The rows come from 6 hidden closed curves, with some noise, and rows from the same curve form a group. Each curve winds through 8 dimensions. The rows are also pushed far along 5 directions, which tell nothing about the answers.
In the rows, zero is written as 128.
Some rows, each with its group after it:
[106 145  90 129 111 131 127 106 135 138 155 118 104 119 117 104  82 170
 136]  Z_747
[115  97  98 110  99  73 101  78 127  94  95 107 127 142 112  96  81 160
 140]  Z_712
[140  67 160  55 150 131 128 163 130 147 110 160 173 100 141 101 161 100
 136]  Z_333
[125  95 113 133  81 146 104 116 131 138  96 158 160 124 117 154 146 167
 106]  Z_401
[157 136 128 122 144 150 147 165 128 121 133 126 149  99 124 132 174  99
 134]  Z_712
[164 110 144 179 134 178 130 109 162 168 159 148 149 149  87 179 168 166
 130]  Z_25
[136 119 108 159 111 133 101  93 152 183 129 142 149 143 145 174 139 160
  88]  Z_25
[ 80 146 126 140  78  61 154 135 140 156 109 126 143 115 157 158  81 145
  85]  Z_58
[148  86 112 118 140 135 122 122 106  98 108 119 128 124 138  95 153  83
 142]  Z_25
[179  63 172  82 110 156 142 190 140 122  72 146 144 127 153 153 166 122
 148]  Z_25
[155  80 119 185  86 177 126  99 138 199 111 177 143 162 129 199 157 195
 117]  Z_401
[ 72 114 155  82 101  86 136 168 120 150  80 141 179  94 173 113 106  96
  99]  Z_712
[139  95  50 125  42  98  82  84 127  81  71  96 155 103 157 121 111 147
 106]  Z_25
[145 154 177 154 195 185 121 133 141 151 163 123 119 142 138 151 180 103
 135]  Z_712
[143  33 133  85 137 152  61 129 131 163  96 157 173 151 134 125 158 116
 123]  Z_25
[142  84 146  78 152 165 100 154 104 101 115 124  90 147 128  79 119 106
 175]  Z_712
[126 134  92 148  60  93 149 128 121 104  95 130 143  94 180 167 139 127
  76]  Z_747
[135 145 166 124 154 164 148 161 128 155 147 130  78 143 148 131 118 119
 150]  Z_712
[ 99 111 110 135 105 105  86  74 128 151 128 132 109 133 101 115  89 163
 123]  Z_747
[177 150 114 191 119 147 164  60 170 146 166 140  95 140 120 179 149 184
 131]  Z_333
[134 146 121 174 165 180  96  88 136 163 186 113  93 165 128 141 123 170
 127]  Z_333
[122  87 136 138  95 136 113 103 144 204 113 174 159 147 141 171 124 190
  99]  Z_712
[126 188 112 144 100  97 165 144 120 112 122 131 134 111 169 171 133 156
  82]  Z_333
[102 143  96 174 112  89 107  61 119 121 145 127 143 135 121 149 116 172
  75]  Z_401
[ 80 105 154 106 123  63 128 140 120 153 118 159 174 137  86 124  98 129
 107]  Z_25
[186  59  84 123  96 145 106  91 136 103 134 157 111 124 129 142 158 147
 125]  Z_333
[103 104 166 115 115  95 111 138 139 155 105 144 135 146 120 132 103  93
 113]  Z_25
[150  79 112 108 148 159 105  89 123  55 133  95  92 152 121  73 113 152
 178]  Z_747
[144  90  82 117 122 137  68  96 105  75 111 103 109 127 143  99 140 119
 143]  Z_747
[121 102  91 132 140 109  73  36 134 147 144 130 147 151  76  91 107 166
 144]  Z_58
[102 115 113 128 152  96  89  70 134 127 157 123 149 128  59  85 106 131
 131]  Z_712
[148  57 121 129 127 124  87  82 148 188 129 155 143 145 109 141 136 154
 121]  Z_333
[152  60 131  82 130 128 107 130 122  67 107 125 133 132 146 108 144 127
 134]  Z_747
[100 148  65 110 112  60 110  76  96  19  99  75 120 126 109  52  77 107
 160]  Z_58
[178  50 104 147  65 173 132 121 124 137 103 174 160 114  99 175 174 200
 122]  Z_401
[132 173 120 187 149 135 143  81 126 119 173 130  99 159 107 159 137 184
 110]  Z_401
[181 120  56 158  89 143 111 119 127  95 101  98 134 103 151 166 176 164
 113]  Z_58
[ 79 124 182 123 167 109 133 126 139 187 153 133 136 142 138 103  92  67
 138]  Z_58
[120  62 104 118 114 100  74  89 133 108 112 111 164 135 133 118 118 127
 119]  Z_58
[111 144 105 165 115 130 119  69 152 120 178 106  99 141 124 129  80 171
 122]  Z_58
[111 190 100 161 106 103 144 127 139 153 148  83 106  92 193 152 101 133
  91]  Z_58
[ 94  68 140 109 148 115  64  77 128 162 132 151 142 176  94 108  95 174
 123]  Z_58
[124 153 130 187 103  92 196 125 139 199 145 142 107 127 144 181 107 147
 104]  Z_25
[104  77 218 122 193 166 127 120 152 203 167 152 127 154 122 111 125 107
 145]  Z_747
[ 69  71 134  96 132 116  84 109 114 176 126 157 165 129 115  84  96 113
 120]  Z_333
[115 177 147 181 140 114 193 134 135 188 160 113 108 108 158 147 114  85
 121]  Z_25
[142 114 183  93 167 182 153 191 122 108 144 133 127 105 152 107 165  62
 149]  Z_333
[142 154 124 142 171 185 114 125 111  92 160  91  73 132 101  84 133  92
 182]  Z_712
[133 112  65 142  89  99  96  86 121  55 112  77 142 111 157 115 119 119
 113]  Z_58
[181 123 137 148 141 191 166 154 135 158 136 142  96 147 129 151 158 140
 167]  Z_712
[ 62 191 146 137 115  96 167 157 115 165 115 141 155  96 151 130 111 100
  92]  Z_401
[ 99 114 156 146 112  62 124  80 165 189 124 142 175 139  90 156  96 175
  91]  Z_333
[135 160 119 154 165 155 119 102 120  93 190 118  71 154 135 131 127 139
 124]  Z_333
[ 89  98 130 129 138  95 106  77 142 158 140 130 145 137  56  86  88 123
 150]  Z_712
[118  90  93 122 119  83  94  52 124 117 112 146 151 142  84 103 116 159
 125]  Z_333
[118 176 108 150 159 141 123 109 113 131 155 107  95 149 160 126 121 141
 131]  Z_333
[ 95 147 137 117 152 113 136 148  96 100 119 119 118 121 167  98 129  62
 123]  Z_747
[116 158 157 149 135 115 177 136 141 138 148 120 111 116 150 131 114  93
 118]  Z_712
[112 191 179 133 182 145 173 151 136 184 160 111  92 122 154 122 114 132
 151]  Z_747
[137 198  88 173 132 105 127  81 108  41 143  80  75 154 129 131 112 164
 125]  Z_333
[100 140 123 129 112  87 103 103 121  99 114 123 157 110 130 128 131 119
  90]  Z_712
[154  88 174 132 126 111 158 153 149 168 104 151 166 125 119 166 163  91
 127]  Z_25
[140 161  82 132  95  93 128 111 101  55 115 118 102 127 108 125 112 166
 115]  Z_712
[141 118  92 174  63  99 114  73 151 147  90 120 142 146 119 168 110 179
 121]  Z_25
[143 123  94 157 141 175 118  84 131 133 144 119 129 137 110 114 144 163
 156]  Z_747
[151  76 140 104 153 141 123 168 114 144 121 134 157 115 138 119 166  72
 141]  Z_25
[128 102 115  81  95 112 133 178 123 122  95 123 180  80 180 124 136  96
 117]  Z_58
[115 148 131 116 144 145 152 158 132 180 150 138 117 114 116 108 114 120
 154]  Z_747
[ 85 128 138  91 122  71 162 146 143 138 144 148 168 104 127 112  96 131
  92]  Z_747
[ 95 147 160 101 190 143 126 161 109  79 162  89  87 134 158  72 101  57
 152]  Z_58
[183  67 112 130  74 144 103 111 141 130 108 176 135 153  84 181 150 220
 113]  Z_712
[118 162 154 143 128 123 121 122 163 161 140 118 142 133 143 158 118 130
 102]  Z_25
[162  87 157  94  94 168 160 202 123 134  91 157 125  96 167 141 157  91
 137]  Z_333
[149 187  67 156 124 117 139 125 131  93 145  56 105  77 172 129 139 117
 118]  Z_58
[ 77 149 183 150 134 104 185 149 126 221 147 176 154 114 115 156 116 140
  96]  Z_401
[ 99 173 123 126 113 123 154 153  99 113 112  97 130  69 199 106 123  92
 112]  Z_747
[128 105 138 138 116 149 125 137 133 161 115 160 128 159 152 159 135 132
 113]  Z_401
[ 88 175 147  99 161 139 131 181 106 119 142 108 119 102 185  97 122  67
 115]  Z_401
[149 139 131 116 182 165 154 153 126 118 169 112 112 120 137  91 147  75
 158]  Z_401
[ 68 194 147 142 162  57 159 116 110 152 126 117 128 130 120  93  94  58
 137]  Z_58
[134  67 145  59 147 124 100 157 129 108 105 143 182 104  99  88 161  89
 140]  Z_401
[117 113 188 115 183 166 138 146 149 216 149 129 111 137 152 113 120 106
 166]  Z_747
[103 120 111 138 159 132  91 103 110  73 142  69  81 143 131  75  98  88
 155]  Z_58
[ 72 161 144 104 181  48 123 131 112 107 140  89 135 114 141  76  99  50
 111]  Z_58
[112 159 132 127 102  90 178 149 159 144 163 132 111 102 170 158  89 141
  82]  Z_747
[115 200 159 165 114 141 202 172 153 186 168 152 110 106 168 187 122 132
  82]  Z_401
[124 104 161 107 185 130 113 154 102 163 114 146 137 158 137 117 156  79
 144]  Z_333
[ 89  70 176 107 146 143  86 133 145 227 126 161 161 156 122 119 105 113
 132]  Z_25
[105 135 168 115 196 161 105 152 118 170 165 122 110 152 147 109 122  99
 135]  Z_333
[131 112 160 175 150 154 117  99 127 177 134 144 126 154 112 160 157 128
 135]  Z_401
[ 95 113 178  87 176 110 122 161 127 171 149 148 160 112  98  94 125  73
 128]  Z_712
[145 123 114  96  87 129 145 190 138 129  88 122 157  80 198 138 150  64
 112]  Z_401
[ 96 155 103 147 126 138 118 105 119 148 157 118 115  99 114 100 109 121
 126]  Z_747
[152  70  75 102  71 125  87 126 115 102  84 123 130 126 158 130 119 155
 119]  Z_25
[136 101  62  90  63  85 133 138 117  64  88 137 173  98 145 124 128 139
  88]  Z_401
[135  75 105 139 170 158  94  85  87  94 153 129 116 167 107  86 138 116
 147]  Z_401

New rows. What belongs after each?
[106 127 149 117 178 128 122  90 142 167 153 116 124 130 128  83 108 112
 159]  Z_333
[118 160  93 146 134 127 141  91 121  79 162 112 107 123  86  92 109 151
 138]  Z_747
[103 160 113 138 116 105 153 123 126 130 143 117 128 114 152 129  99 155
 100]  Z_25
[ 86 128 179 122 189 148  99 123 128 191 168 132  92 149 149 111 109 104
 134]  Z_747
[155 141 107 152 145 167 119 100 141 153 162 125 129 128 129 138 153 152
 136]  Z_58
[ 70  99 138 111 142  86  96  99 106 153 138 169 117 161  99  98  83 120
 110]  Z_333
[199  72  98 147 119 194 129 109 147 103 134 127 140 124 133 148 188 147
 146]  Z_747
[141  69 120 130 132 178  97  87 117 115 122 154 110 166  90 105 133 148
 173]  Z_333
[143 144 104 147 133 162 114 123 122 144 151 133 117 107 108 134 158 132
 130]  Z_747
[154 133 131 100 132 144 126 173 116  94  96 101 115 109 137 113 152  93
 168]  Z_712
[ 97 171 170 173 151 159 163 145 136 160 176 133 107 147 154 159 118 113
 109]  Z_58
[138 111 133  96 111 127 168 181 141 129 115 118 150  83 162 121 134  96
 134]  Z_712
[ 74 105 111 128 124  71 118  69 133 160 141 165 175 152  76 110  87 174
  97]  Z_401
[ 90  98 174  86 115  85 133 151 117 132  80 151 147 135 160 122 107 106
 110]  Z_712
[161  60  97 115 137 133  84  74 119  85 140 144 103 148 101 100 146 119
 150]  Z_333
[167 131 111 158 153 173 120 100 122 120 125 113  80 173 146 136 149 148
 155]  Z_25
[131 102 152 118  86 132 163 200 139 155 103 132 135  89 182 160 134  79
 113]  Z_58
[133  96 133 120 159 171  81 118 120 134 142 121  94 144 151 116 140 118
 145]  Z_747
[110 193  92 180 111  81 153  60 146 116 149 100 110 141 111 132  79 161
 134]  Z_58
[121 164 106 136 168 190  96 119 105  82 159  88  93 127 151  90 137 113
 149]  Z_401
[ 96 150 146 131 125 136 177 143 142 193 138 141 144 109 142 126 105 147
 129]  Z_747
[146 134 164 112 202 186  99 133 124 123 173 123  74 173 117 110 135 144
 162]  Z_712
[159 119 120 179 129 177 120 114 145 140 159 118  94 137 132 166 150 143
 122]  Z_58
[176 148 104 182 156 186 116  65 153 175 174 129 110 154 109 152 154 180
 153]  Z_58
[107  85 117  87 129  83 111 121 105 115  85 133 148 147 124  86 105 111
 144]  Z_401
[159  99  71 135 101 146 123 104 131 100 125 145 149 138 114 138 147 176
 116]  Z_401
[124 154 118 128 128  77 161 144 115 118 115 112 137 111 172 128 127  76
 109]  Z_401
[169 116 100 139  96 155 151 172 104 128  92 137 136 118 161 164 172 129
 127]  Z_25
[164 168 123 117 134 155 199 200 127  96 144 108  86  92 164 121 141  80
 155]  Z_747
[134 142 134 169 114 117 143  95 152 131 147 121 104 156 133 161 104 151
 124]  Z_58
[115 163 121 113 137 102 133 154  91  85  82  83 117 124 160  84 114  54
 160]  Z_25
[166  35 106  93  95 134 102 165 112 114 112 154 156 112 123 140 156 124
 114]  Z_25
[142  82 163 104 121 109 120 139 142 151 103 155 162 128 157 163 152 126
  96]  Z_712
[108  78 114 112  54  94 126 148 119  93  89 146 171 107 149 144 114 121
  84]  Z_58
[ 92 181 174 125 163 147 144 175 114 149 130 137 118 131 160 129 136  83
 118]  Z_401
[167  61  97 106  75 175 114 176 102 145  76 159 147 101 170 146 172 110
 123]  Z_333
[102 134  97 153 106  75 104  73 132 146 127 119 127 122 131 133 103 140
 104]  Z_747
[ 83 126 143 111  91  85 134 138 157 202 150 164 160  85 145 161  95 170
  56]  Z_747
[ 95 150 168 126 182 111 148 153 124 174 186 137 125 128 134 123 114 101
 104]  Z_25
[132 121 140 107  99 105 161 185 147 144 109 129 168  97 179 169 141 120
 100]  Z_58
[107 118 134 152 143 150  95  80 140 169 141 120 133 129 101 111 122 133
 146]  Z_401
[141 144  99 116 115 127 159 160 118  99 122 137 146 111 154 132 146 121
 107]  Z_401
[194 111 113 145 116 167  99 129 141 118  94 113 122 147 155 169 178 114
 140]  Z_25
[100 125 160 136 133 164 120 125 144 178 145 142 128 134 152 141 115 146
 116]  Z_712
[117 208  93 186 153 128 123  64 108 106 150  83  90 124 118 108 126 144
 140]  Z_747
[ 99 173 201 135 198 176 167 175 119 179 180 146 100 135 133 125 136 100
 137]  Z_401
[ 93 124 139 175 101  74 137  89 128 190 108 154 167 125 116 165 126 132
  88]  Z_401
[108 184 133 122 158 112 136 150 100 130 131 115  87 119 125 100 118  90
 147]  Z_747
[129 173 158 138 204 143 159 100 133 128 179 120  73 147 129  95 130  94
 168]  Z_333
[151  64 149  99 135 166 115 190 121 110 101 111 116 121 168 124 156  71
 149]  Z_58
[100  87 142  81 115 133 120 164 109 138  97 132 166  85 185 100 130  97
 113]  Z_747
[120 119 106 187  86 130 120  75 113 157 109 144 135 143 122 166 131 186
 111]  Z_401
[ 88 132  77 109 114 112 103 114 111 104 144 108 133  96 146  81  96 115
 113]  Z_747
[188  50 111 137  83 141 121 105 163 157 115 148 133 135  98 161 137 171
 146]  Z_712
[124  57 133 122 122 149  90 117 116  91 113 139 137 162 117 120 130 123
 135]  Z_58
[127 190 140 157 124 161 207 169 140 189 141 131 129  96 167 155 137 135
 132]  Z_747
[123 119 135 146 126  92 129  92 162 200 153 157 169 123 131 170 132 155
  84]  Z_333
[134  98 122  80 136 137 121 157 132 109 128 150 149 130 136 111 136 122
 120]  Z_401
[ 99  72 177 113 147 100 103 103 161 178 147 144 166 142  82 117 100 125
 127]  Z_25
[112 119 129 147  99  72 137  80 164 176 146 146 148 116  96 141  91 141
 104]  Z_58
[103 186 157 121 167 143 170 169 124 160 156 127 135  99 143 118 136 118
 129]  Z_401
[ 64 154 138 108 138  35 133  95 122 140 124 140 159 136  96  94  73 124
 115]  Z_58
[156  66  77  87 104 138  67  87 109  69  93 111 112 143 114  75 109 153
 176]  Z_58
[140  77 121 115 139 128 119  82 138 101 125 117 115 157  93  88 107 155
 175]  Z_747
[140 164  84 159 123 139 153 105 106 100 153 130  85 115 161 127 144 100
 128]  Z_333
[ 91 128  99  94 104  73 105 139  97  90 100 108 148 102 166 104 104 114
  87]  Z_58
[113 111  91  93 117  99 112 108 125  54 146 101  99 121 134  78  83 133
 125]  Z_747
[115 216 109 165 109  83 182 109 128 124 136 126 125 116 134 143 109 136
 113]  Z_58
[104  89  93 155  95  78  94  62 103 117  88 134 165 133  97 116 122 126
 116]  Z_401
[141  96 129 133 192 192  74  81 127 140 167 109 102 167 116  87 135 126
 172]  Z_712
[137 152 160 142 132 158 115 138 123 123 112 133  97 149 135 160 149 140
 132]  Z_712
[181 147 114 186 120 199 148 140 139 129 158 113  82 118 153 175 169 129
 130]  Z_58
[150 143 104 122 157 189 120 154 110  87 148  96  90 115 139 100 154 111
 157]  Z_58
[108  94 161 109 136  82 131 121 146 176 141 149 161 115 111 127 115 127
 108]  Z_401
[132 121 153 132 171 169 103 129 142 168 168 143 115 164 133 145 138 142
 114]  Z_25
[ 90  87 156 145 113 115 117 108 140 152 136 156 148 159 116 150 102 141
 101]  Z_58
[148 131 140 135 120 147 145 176 107 129 125 153 101 137 156 171 154 110
 105]  Z_333
[127 136 145 130 185 163 135 160  87 113 122 121 116 140 152  95 167  30
 157]  Z_401
[116 130 120 123 135 114 106 119 128 124 149 126 131 132 139 128 118 136
  94]  Z_25
[143  81 133 126 126 129 106 105 147 118 135 121 147 130  98 123 128 129
 136]  Z_25
[130 116 140 130 179 193 129 141 119 138 177 135 117 136 127  96 147  75
 146]  Z_401
[123 166 111 147 116  93 145 104 114  74 121  95  96 136 147 112  96  98
 142]  Z_58
[155  78 125 121 169 151  51  75 133 102 112 106 119 184 102  96 142 111
 171]  Z_25
[143  43 157  98 147 165 135 134 150 162 132 154 163 128  99 101 141 123
 164]  Z_747
[143 170  37 152  89  83 137  77 114  78 124 101 126  83 169 124 135 131
 101]  Z_333
[163 116 136 121 119 181 133 175 125 176 119 144 129 106 179 159 170 120
 122]  Z_58
[120 151 135 118 190 148 121 123 139 116 189  95  88 128 114  86 113 110
 157]  Z_58
[141 110 119 149 145 176 111  89 132 142 144 147 109 164  78 128 140 184
 158]  Z_747
[191 136  74 145  88 151 138 107 131  89 104  97 106 105 134 140 149 188
 157]  Z_747
[ 89 139 174 112 151 111 128 133 138 145 152 148 118 145  85 118  97 146
 123]  Z_712
[150 135 156  98 187 191 138 209 109  98 141 107  87 123 157 110 171  74
 161]  Z_58
[124 170  69 151 163 159 112  89 116 107 173  96  89 133  97  80 118 134
 166]  Z_747
[160 117 118 162 152 206  92  95 152 173 189 150 107 142 100 162 164 192
 123]  Z_747
[118 117 154 141 177 202  86 110 128 153 148 147 113 173 100 120 150 144
 154]  Z_401
[166 171 132 190 145 141 132  89 142 141 155 129  95 158 100 177 153 159
 124]  Z_712
